The rows of a group lie close to one hidden flat surface of 13 dimensions, which may be shifted away from zero. Surfaces can cross.
In the rows, 128 means zero.
Known rows, each followed by its group:
[122 117 154  84 201 131 108  85 138 116  79  77  91 171 112  67 115 139
 130 114 121 135 117 154  81] -> tosa
[ 92 166 117 173 136  64 163 154 134 150 166  99 125 116 123 156 108 129
 146 110 101  97 108 121  62] -> Basim
[108 115 167 111 157 136 168 184 103 101 130 147 150 163  98 126 150  90
 154 124 138 130 114  66 175] -> Vuv
[100  93 153  95 153 208 140 150  69  83 156 128 120 117 102 141  93 142
 119 122 103  87 125  96 142] -> tosa
[142  98 119 127 157 167  52 151 111 148 138  85 119 104 178  59 123 155
 119 116 130 115 198  90 152] -> mupi
[120 139 114 113 149 137  93 145 129 127 118 101 132 105 136  60 134 161
 149  93 154 139 169 117 130] -> Basim
[122 124 157  99 206 131 162 154 150 142 119 106 162 137 163  93 125 135
 185  47 146  98 152  84 127] -> Basim
[114  97 121 142  75 129 128 103 108 135 139  95 110 147  77  82 173 158
  44 133 164  77 131  94 134] -> Vuv
[118  79 145  83 170 152 103 110  75 109 131 114 108 103  79  93 159 155
 131 136  97  96 158 110 126] -> lesu
[139  77 144 132 101 154 140 114 134  98 139 179 169  44 121 135 122 112
 101 189  98 164 149 149 183] -> rutun
[138 146  91 169 116  68 167 180 169 113 102 142 142  99 131  91  98 144
 128  54 128 122 134 146 146] -> rutun
[131 101 117 129 171  94 101 170 128 134  92 105 157 132 119 120 103  83
 107 147 156 183 181 124 140] -> mupi
[100 161 107 112 157  96 111 182  72 123 112 116 123 176 113 177 128 106
 155 122 158 164 117 140 115] -> lesu
[158 122 108 125 156 132 103 136  66 125 134 123  84 124 149 189 102 125
  62 153 109 115 121 155 138] -> mupi
[123 124 112 146 110 113  95 107 150 111 107 145 167 124  93 145 112  78
 106 185  84 186 142 174 148] -> rutun
[119  83 120 135 132 154 152 180 152 123 150 159 181 108 116 162  70 108
 144 123 115 123 129  98 125] -> Vuv
[112 176 122 173 114 118 150 170 159 115 171 146 135  85 116  97  79  91
 168 161  87 160 145  90 171] -> tosa
[155 122  94 125 109 116 101  65 124 152 155 139  86 112 131 126 133 138
 120 184  93 129 113 170 144] -> rutun
[115  99 199 138 146  69 164 102 130 102  83 116 151 169 136 112 196 109
 107 111  96 119  94 162 133] -> lesu
[160  78 109 108  94 173 146 116  62 106 153 161  87 125 141 164 128 178
  97  90 106  39 115 139 188] -> Vuv
[103 164 136 146 135 104 142 120  90  93 131 113  93 128  99 163 116 138
 102 116  68  94  98 166  87] -> tosa
[147  76 121 118 123 124 138  89 161 156 148 152 124 140  95 107 153 128
 117 171 122 105  84 109 131] -> rutun
[159 100  92 113 152  90 125 117 133 124  93 134 132 101 129 123 107 140
 122  96 113 129 162 182 148] -> rutun
[ 86 156 122 158 121  70 160 170  99 101 112  89 138 133  79 116 126 119
 103  84 139 118 167 122 134] -> Vuv
[203 124 113  93 194  90 143 129 165 161  71 127  97 136 156  86 127 112
 128 106 198 158 156 116 153] -> mupi
[114  81 122 126 130  61 100 113  89 131 120 116 132 170 172 127 162 139
 170 117  82 134 110 211 167] -> lesu
[116 136 145  73 157 170 118 192  67  80 101 161 104 163  77 120 161 113
 143 140 182 176  94  87 163] -> tosa
[115 106 107 141  87 100 117 144  98 137 141 137 131 128  91 146 168 133
 115 147 140 118 120 123 126] -> rutun
[111 113 166 175  96  88 184 164 160 137 146 133 155 119 146 133 122  93
 148 159 148 151 120  89 123] -> Basim
[149 123  96 174 109  56 147 139 165 164 133 171 194 105 123 204 164 106
 112 109  94 102 124 142 113] -> rutun
[143 166 108 130 150  93  54 112  63 152 131  87  96  85 148 103 205 148
  88 136 125 125 193 136 149] -> mupi
[161 118 137 130 172  91 111  99 169 174 123 111 140 116 206 100 136 119
 167 126 112 141 161 137 139] -> lesu
[127 119  98 124  97 130 131  66 102 129 152  91  95 102 144 105  87 155
  82 151 135 124 160 182 172] -> Vuv
[162 120 173  96 186  85 160 127 131 171 112 123 118 160 178 131 190 101
 176 124 176 132 131  87 131] -> Basim
[141  40 176 119 124 136 107 130 132 118  59 101 139 174 137 125 129 109
 104 133 164 147 166 129  97] -> Basim
[117 117 186 144 154  85 159 106 115 107 130 129 127 136 169 151 145 102
 127 164  69 143  76 177 138] -> lesu
[140 132 161 118 137 183 143 108 140  83 102 121 116 110 150  99  92 157
 116  69 102  95 146 142 132] -> tosa
[105 122 187 133  99 164 124 115 109  79 115 131 158  82 144  89 174 154
 131 102  91 117 167 133 156] -> lesu
[133 155 179 126 135  93 145 102 131 110  75 115 131 116 132 111 183 116
 112 126 150 162 153 148 116] -> Basim
[146 168 152 148 130  92 128 154  72  67  89 143  66 142 133 146 135 106
 121 127  71 145 110 172 168] -> Vuv
[124 154  95 100 155 125 100 146  44 127 150 124  85 120 129 178 135 152
 139 127 122 119 119 151 124] -> mupi
[126 102 128 139 145  50 126 158 107 160 145 114  99 179 186 101 160 121
 163 152 140 148  74 138 162] -> lesu
[144 144 162 151 100 126 117 116 116 130 144 160 111  95 128 129 203 114
  90 200 126 147  99 105 142] -> Vuv
[136  88 145 108 140 155 104 170 101 116 117 155 165 103 148 153 151 120
 144 132 143 151 156 115 148] -> tosa
[102  86 142 109 114 148 112 125 109 103 122 127 125 195 106 105 136 130
 143 131 112 123  85 137 144] -> lesu
[119  85  91 130 112 117  72 170  53 106 117  88  97  94 166 107  99 189
 131  88 136 124 188 179 133] -> tosa
[188  75 153  97 130 160 160  87 152 120 112 194 137 100 184 155 136 134
 120 143 120 132  83 174 165] -> rutun
[126 119 116  99 113 184 133  73 159 112 107 140 129 170  32 149  95 114
  96 131 113 103 121 122  90] -> lesu
[107 100 109 135 127  82 106 121 108 147 149 107 113 180 132 105 153 154
 165 103  85  83  96 148 130] -> lesu
[150 113 178 143 121 171  98 164 102 137 119 106  90 159 196 151 142 134
 116 125 155 106 128  79  92] -> Basim
[129 171 116 199  63 132 106 104 164 122 140 146 150 135 131 174 121 114
  80 126  46  99 109 158 117] -> rutun
[195 138 129 128 145 156  99 118 149 130 129 160  50 125 168  81 129 154
 152 116  77  92  94 116 146] -> Vuv
[100 107 153 124 107 131 102 142 101  99 101 135 199  99 135 130 179 129
 159 100 121 153 193 148 155] -> lesu
[152 113  95 149 118 159  87 182 144 156 172 152 133 100 217 130  73 138
 175 139 120 146 126 116 162] -> rutun
[134 125 138  90 204 165 140 136 121 108 110 144 150 165 147 209  58  91
 134 110  93 136 103 159 123] -> Basim
[109  97 163 110 151 165 107 179 105  96  79 124 163 164 110 162 122  98
 109 124 155 160 138 112  99] -> Basim
[117 128 142 124 154 104 166  97 134 123 138 121 146  81 107 135 122 125
 125 133  95 116 147 146 110] -> tosa
[115 159 104 116  93 136 106  92 168 158 154 136 138 134 125  66 152 144
 213 139 137 154 131 116 151] -> mupi
[121  94 110  75 178 132 129 153 116 158 150 143 149 136  91 120 141 107
 166 163 176 155 124  79 145] -> Vuv
[182  89 118 104 136 152 137 106  94 136 132 161 111  87 170 187 142 172
 109  79 112  55 135 149 132] -> mupi
[136 149 131 100 155 133  98 110  71 135 135 131 116 124 159 172 181 153
 151 104 106 102 134 149 126] -> lesu
[116 149 110  88 153 150 161 143 120 108 154 139 115  94 132  94  65 133
 188 141 149 174 131 132 190] -> Vuv
[161 112  80 139 107 101  93  84 138 164 151 117 107  71 169  88 116 157
 141 148 106 131 179 166 164] -> mupi
[ 98 202 206 158 141 179 153 140 140  81 143 109 122  71 183  98 106 148
 133 106  95 127 122 112 100] -> tosa
[157  86 119 106 107 178  75  76 104 148 149 134  92 148 172 153 124 151
 127 164 104 108 113 159 132] -> rutun
[137 132 101 115  72 140 159 100 125 119 148 173 117  55  74 113 170 172
  94 147 160 114 111 131 136] -> Vuv
[156 109  70 164 105 108  83 107 124 185 176 119 112 127 147 157 119 128
  81 156  92  81 143 129 141] -> mupi
[103  99 137 153 110  73 161 176  81 107 133 111  98 142  97 101 166 146
  99 110 140  87 103 105 136] -> lesu
[142 126 173 114 131 152 109 127 125  93  82 148 132 130 131 104 171 118
 125 130 127 160 132 128 150] -> tosa
[126 186 174 136 165 130 113  98 161 122  83  97 119 156 119 114 146 105
 102 124 114 143 121 123  65] -> Basim
[160  48 139 104 119 126 169 121 114 110 104 168 128  90 100 139 162 143
  80 133 150 104 123 134 146] -> mupi
[170 112 117 118  71 150 159 109 118 125 159 178  68  87 140  95 150 166
 119 169 162 121  84 122 188] -> mupi
[115 136 175 152  38 155 128 106 130 120 122 123 110 168 152 110 192 159
 116 123 164 112  90 116 110] -> rutun
[129  97  95 167 102  44 125 152 140 151  98 108 124 179  84 159 108  86
 100 152 147 146 138 141  88] -> Basim
[168  94 106 136 107 174 113 136 125 110 109 142 115 155 169 178  37 105
  76 142 121 143 131 164 176] -> mupi
[129  81 148  97 138 133 182 116  87  91 132 152 104  63 101 134 155 193
 124  90 108  61 107 145 100] -> mupi
[ 85 122 115 162 153  67 138 156 115 106 130  94 131 108  75 134  70  97
  96 163  89 154 139 155  93] -> mupi
[134 160 129 123 112 190 121  99 146 121 150 144  93  77 113 107 127 172
  84 150 135 109  89 114  83] -> Vuv
[112 184 160 137 146 156 137  95 122  85 131  88  63 107 162  89  70 170
 124 107  78 108 107 169  97] -> tosa
[114  85 115 169  71 140  99 131 149 101 104 105 161 109 122 100  73 137
 101 101  94 122 202 156 140] -> rutun
[110 114 101 148 143 121 136 162 139 132 143 122 167 127 125 176  67 123
 128  91  94  99 132 134  95] -> Basim
[152 123 125 107 163 151 118 166  88  86  95 156 104 124 137 165  96 132
 142  90  95 124 126 156 140] -> Vuv
[114 163  85  96 187 133 143 115 170 132 139 151 159 155  49 114 106 108
 130 120 104 128  77 123 135] -> Basim
[154 105 135 122  83 202  82 118 132 111 101 145 111 190 185 136 111 145
 122 117 129 134  90 157 147] -> rutun
[139  92 127 161 124  94  91 148 181 143  99 137 151 163 142 129 104  89
 144 159 102 175 109 152 100] -> tosa
[130 148 137 146 143 160 101 213  75 119 161 139 109 103 175 158 128 144
 142 103 117 101 130  82 134] -> Vuv
[116 139 122 177 102  80 109 131 175 110  97 101 114 154  88  43 116 115
 127 121  87 140 145 127 130] -> tosa
[129  24 117 117 146 121 131 128 161 155 138 129 141 164  75 111  90  95
 128 182 121 121 113  93 119] -> lesu
[147 141 122 150 134 144 135 160 155 113 117 139 126 155 172 163  30  80
 132 138 113 170 125 147 156] -> Basim
[159 107 111 136  99 144 109 106 126 137 144 132  84  99 188 117 105 181
 126 119 109  95 112 167 125] -> tosa

New rows. What belongs after each?
[107 125 100 106 186  79 106 181  65 147 147  96 101 124 156 160  92 127
 193 152 150 178 136 156 101] -> Basim
[154 153  70  94 184  93 126 136 107 142 116 136 126 133 137 157 109 125
 150  85 129 131 145 164 164] -> Basim
[140  53 182  96 157 142 158  80 120 109 108 143 127 149  79 143 165 109
  78 160  99  93  94 123 117] -> lesu
[117  51 163 134  91 160 123 101 132 158 155  88 131 140 197 143  99 157
 160 135 135  98 150 126  76] -> rutun
[138 167 100  89 161 112  92 101 119 137 114 124 104 113 106  76 163 137
 139 155 152 178 131 151 146] -> Basim
[185 104  80 169 127 121 111 159 215 151 120 184 194  94 167 123  97 113
 119  84  85 114 143 130 173] -> rutun
[156 151  91 102 163 103 136 144 121 167 149 136  82 122 136 116 139 155
 173 108 159 107 111 103 123] -> mupi
[166  88 127 128 112 145 113 120 130 155 147 146 125  99 147 110 168 135
  98 160 147 111 138  91 164] -> mupi
[155 119 168 135 154 161 102 109 157 145 105  88 103 155 184 108 119 145
 121  86 119  84 145 105  77] -> Basim
[126  84 158 161 153  73 175 165 120 128 135 103  95 156 149 117 107 115
 101 135 114  98  81 116 122] -> lesu
[103 158 127 154 131 103 184 160 146 116 144 124 113 165 105 131  77 107
 135 119 121 121  80 111 119] -> Basim
[138 150 123 150 164 138  85 176 156 143 103  98 159 124 175 117  98 122
 140  68 136 130 196  99 110] -> Basim
[159 163 140 102 139 160 136 150  75 111 121 139  69 101 141 151 135 132
  98 152 187 151 127 106 141] -> lesu
[123 106 141 145  55 172 126 158 121  87 142 171  98 140  87  78 146 129
 114 172 132 137  81  85 182] -> tosa
[161 102  67 127 122 113 122 105 143 146 124 134 116  96 110 140 100 167
 106  87 102  72 147 161 101] -> Vuv
[101 131 199 122 145 220 168 158 139  76 135 120 152 140 151  86  90 124
 132  86 124 104 131  65 164] -> Vuv
[129  82 126 104  96 203  96 140 161 124 116 142 138 216 146 103  79 113
 158 144 163 166  94 113 163] -> lesu
[118 135 119 156 134  97  90 178 108 126  90 101 159 113 139 171 116 113
 114 108 138 159 190 149  89] -> Basim
[122  80 130 154  81 183 101 170 118 134 173 120 136  87 198 118  86 166
 150 116 130 105 166 100 138] -> rutun
[146 116 149 120 148 145 147 116 166 148 144 158 173 106 160 138 136 110
 147 143 120 133 121 111 146] -> Basim
[125 136 141 119 105 145 171  77 174  93 119 148 113 132  96  63 105 121
 116 162 122 159  79 152 171] -> Basim
[138  93 110  92 167 122 190 141 189 125 100 156 179 112 105 131  51  92
 162 127 167 183 143 138 137] -> tosa
[138  98  98 129 141 107  80 175 106 145 115 135 111 175 139 166 130 131
 141 126 134 131  87 142  88] -> tosa
[115  45 124 147  73  89 164 122 122 109 126 152 165  60  69 121 155 144
  85 145 116 108 152 146 134] -> mupi
[119 124 154 165 108 104 109 171 158 108  66 112 150 153 143 103 151 138
 114  68 140 132 126 137  77] -> tosa
[122 104 129 175  88 129 106 147 119 137 171  91 110 123 189  77  83 114
 120 180 126 152 165 110 201] -> Vuv
[162  82  83 122 103 138 139 154 145 128 114 174 120 149 128 160  82 137
 130 112 148 123  88 148 135] -> tosa
[114  99 136  88 165 101 115 149  67 119 103 123 157  87  89 125 211 152
 133  96 153 117 181 120 115] -> mupi
[122  85 175 103 127 163 183  99 151  87  97 151 183 126  91 125 136 107
  98 116 129 122 138 123 158] -> Vuv
[109  83 104 130 146 129  93 151 105 138 142  83  83 167 136 120  81 167
 128 114 112  87  93 142  65] -> tosa
[119  73 154 153  85 116 170 147 154 112 108 165 192 146 127 197 122 102
 113 126 129 134  98 148 106] -> rutun
[114 124 160 119 150 104 183 135  78  52 109 114  60  28 100  65 114 180
  98 121 118 130 126 171 118] -> mupi
[142 166 198 110 165 221 100 144  86  86 128 121  84  93 190  91 147 145
  95 139 141 142 125  92 161] -> mupi
[147 127 105 127 133  50 215 115 153 151 141 146 121 144 121 126 130 113
 155 109 139 107 105 131 174] -> Basim
[125  79 176 145 140 100 167 125 185 142 123 103 125 162 165  99  70  88
 171 168 135 163 113 117 102] -> Basim
[ 94  96 150 102  97 173 107 118  68  70 122 140 152  77 113 132 154 164
 136 127 109 136 158 169 147] -> mupi
[133 153  95 108 207 114 152 142 136 139 143 118 124 145 166 163  37 120
 178  79  92 113 118 156 129] -> Basim
[155 116 162 167 124 117 136 106 158 130  88 100 108 176 163 176  88 105
  89 108 101  95 134 145  69] -> Basim
[ 93 141 117 127 127 116 151 133 109 115 165 100  85 101  75  50 117 154
 136 139 130 113 131  98 140] -> tosa
[136 152 157  64 159 189 168 102  97  69  92 146 121 101 112 119 147 165
 119  59 139 101 135 141 151] -> Vuv
[127 196 127 125 149 166 141 146 121 104 140 151 126 127 132 148 114 124
 120 108 114 124  94 118 151] -> Basim
[110 166 127  89 181 124  89 125  90 133 110 116 144 164 121 174 163 121
 171  96 115 134 140 145 102] -> lesu
[171  57 124 116 134 133 136 153 136 134 131 195 123 152 107 138 145 109
 155 138  98 101  89  93 167] -> Vuv
[173 119 131 100 147 187 114 146 154 112  89 157 132 167 157 104  93  93
 127 122 160 173 138 111 211] -> Basim
[124  90 164 137  99 159 153 147  73  58 112 154 130  85 114 175 116 125
  44 155 115 133 121 157 152] -> mupi
[142 137 113 104 151 121 139 200 100 130 122 157 107 143 119 146 126  95
 141 165 210 195 104  95 159] -> mupi
[141 130  72 111 168 107 156 116 132 171 189 127  72 170 102 120  98 147
 163 108  99  48  74  95 129] -> Vuv
[128 136 143  93 150  84 193  77 111 148 141 139 138 140  73 125 226 117
 118 124 144  89 121  97 167] -> Vuv
[145 136 145 133 193 134  97 165 125 117  93  84 115 123 164  98  83 103
  87 128 140 162 177 115 137] -> mupi
[116  74 150 105 141 166 130 122 148  85  88 113 132 133 126  78  54 127
 128 134 131 167 139 161 132] -> tosa
[144  80  99 119 128 137  93 108 119 135 115  99 116 126 139 108  90 145
  96 127 131 124 174 155 142] -> Vuv
[ 92 141 117 108 133 105 206 112 101 107 155 126 138 130  82 152  93 113
 126 131 129 124 117 148 168] -> Vuv
[171  90 105  93 166 124 128  83 127 131  94 105  66 132  94  98  91 137
  91 129 138 108 160 143 121] -> lesu
[127 147 180 149  97 179 147 170 142  68  89 143 161  91 166 109 100 108
 107 121 158 188 164 123 178] -> mupi
[ 83 197 124 131  94 160 125 146 119  93 132 101  74 157  63  40 133 156
 138 113 161 125 112  78 124] -> lesu
[ 96 103 181 174  70 151 118 165 131  83 110 134 138 131 145 120 135 136
 100 150 122 152  80 138  95] -> tosa
[119 124 161 106 196 129 141 165 127 113  94 104 126 145 100 118 109  89
 122 139 157 162 143  93 103] -> lesu
[138 191 131 155 133 132 105 152  75 124 141 122 118  91 179 187 146 133
  87 108 113 112 155 134 136] -> mupi
[140 134 105 154  92 149 181 134 182 128 180 177 129  70 121 112  92 155
 149 110  98  81  99  98 135] -> Vuv
[117 201 155 165 137 106 101 122 137  98 113  99  94 120 120  52 146 116
 141 121  67 139 160 120 143] -> tosa
[142 129 188 150  98 153 158 100 149  99 133 142 114 124 155  75 143 112
 113 160 104 131 117 107 196] -> Vuv
[165  80 166  93 150 227 132  71 179 124 135 159 114 147 139 109  99 129
 114 155  93  97  79 104 131] -> Vuv
[153 115  70 113 177  70 123 173 134 176 135 119 108 109 145 104 100 133
 179 118 171 143 157 114 129] -> mupi
[115 121 142 145 115 164  76 139  89 112 154 103 132  55 171  85 139 167
 115 127 103 120 190 121 152] -> mupi
[147 125 150 136  88 141 138 122 129 156 169 178 132 109 170 162 197 136
 137 175 144 127  69 107 138] -> rutun
[170 101 114 164  96 134 126 157 182 157 171 182 113  93 147  74 140 136
 166 155 109 109 106  63 162] -> Vuv
[157 183 105 125 153 116  86 111 146 180 135 111 109 144 160  93 162 125
 149 125 150 133 150  98 145] -> mupi
[170 119 106 135 154 127 113  94 151 162 148 144 134 104 174 167 114 140
 125 108  67  80 129 153 119] -> rutun
[121 142 148 128 163 114 137  89 134 153 133  88 153 125 135 132 148 120
  93 117 123  99 164 116 115] -> Vuv
[146 119 103 144 113 148 105 152 166 135 109 110  88 198 114  72  75 115
 111 127 156 132 116  90 139] -> Basim
[111 141 104 148  64 114 152 151 101  99 142 143 118  72  88 110 137 151
  98 140 156 140 136 133 155] -> Vuv
[109 157 154 142 139  93 143 142 139 106  90 113 147 130  80  99 161  91
  87 142 151 167 144 111 126] -> mupi
[101 113  94 150 115  73 142 148 125 131 120  89 104 148  71  93 126 165
 106  74 135  71 119 126  70] -> tosa
[110 137 132 134 138 140 133 115 144 127 146 113 143  96 129 106 127 166
 127  91 101  86 128 127  91] -> Basim
[124  85 163  92 176 146 142  93 139 141 149 151 201  60 169 163 151 134
 161 134 100 128 138 151 116] -> Basim
[124  87 113 178 141  67 156 189 111 133 141 118 137  86  97 164 110 112
  59 132 115  91 141 106  97] -> mupi
[109 145 192 128 160 151 160 165 122 116 152 133 160  82 202 140 128 123
 180 127 136 153 130 102 128] -> Basim
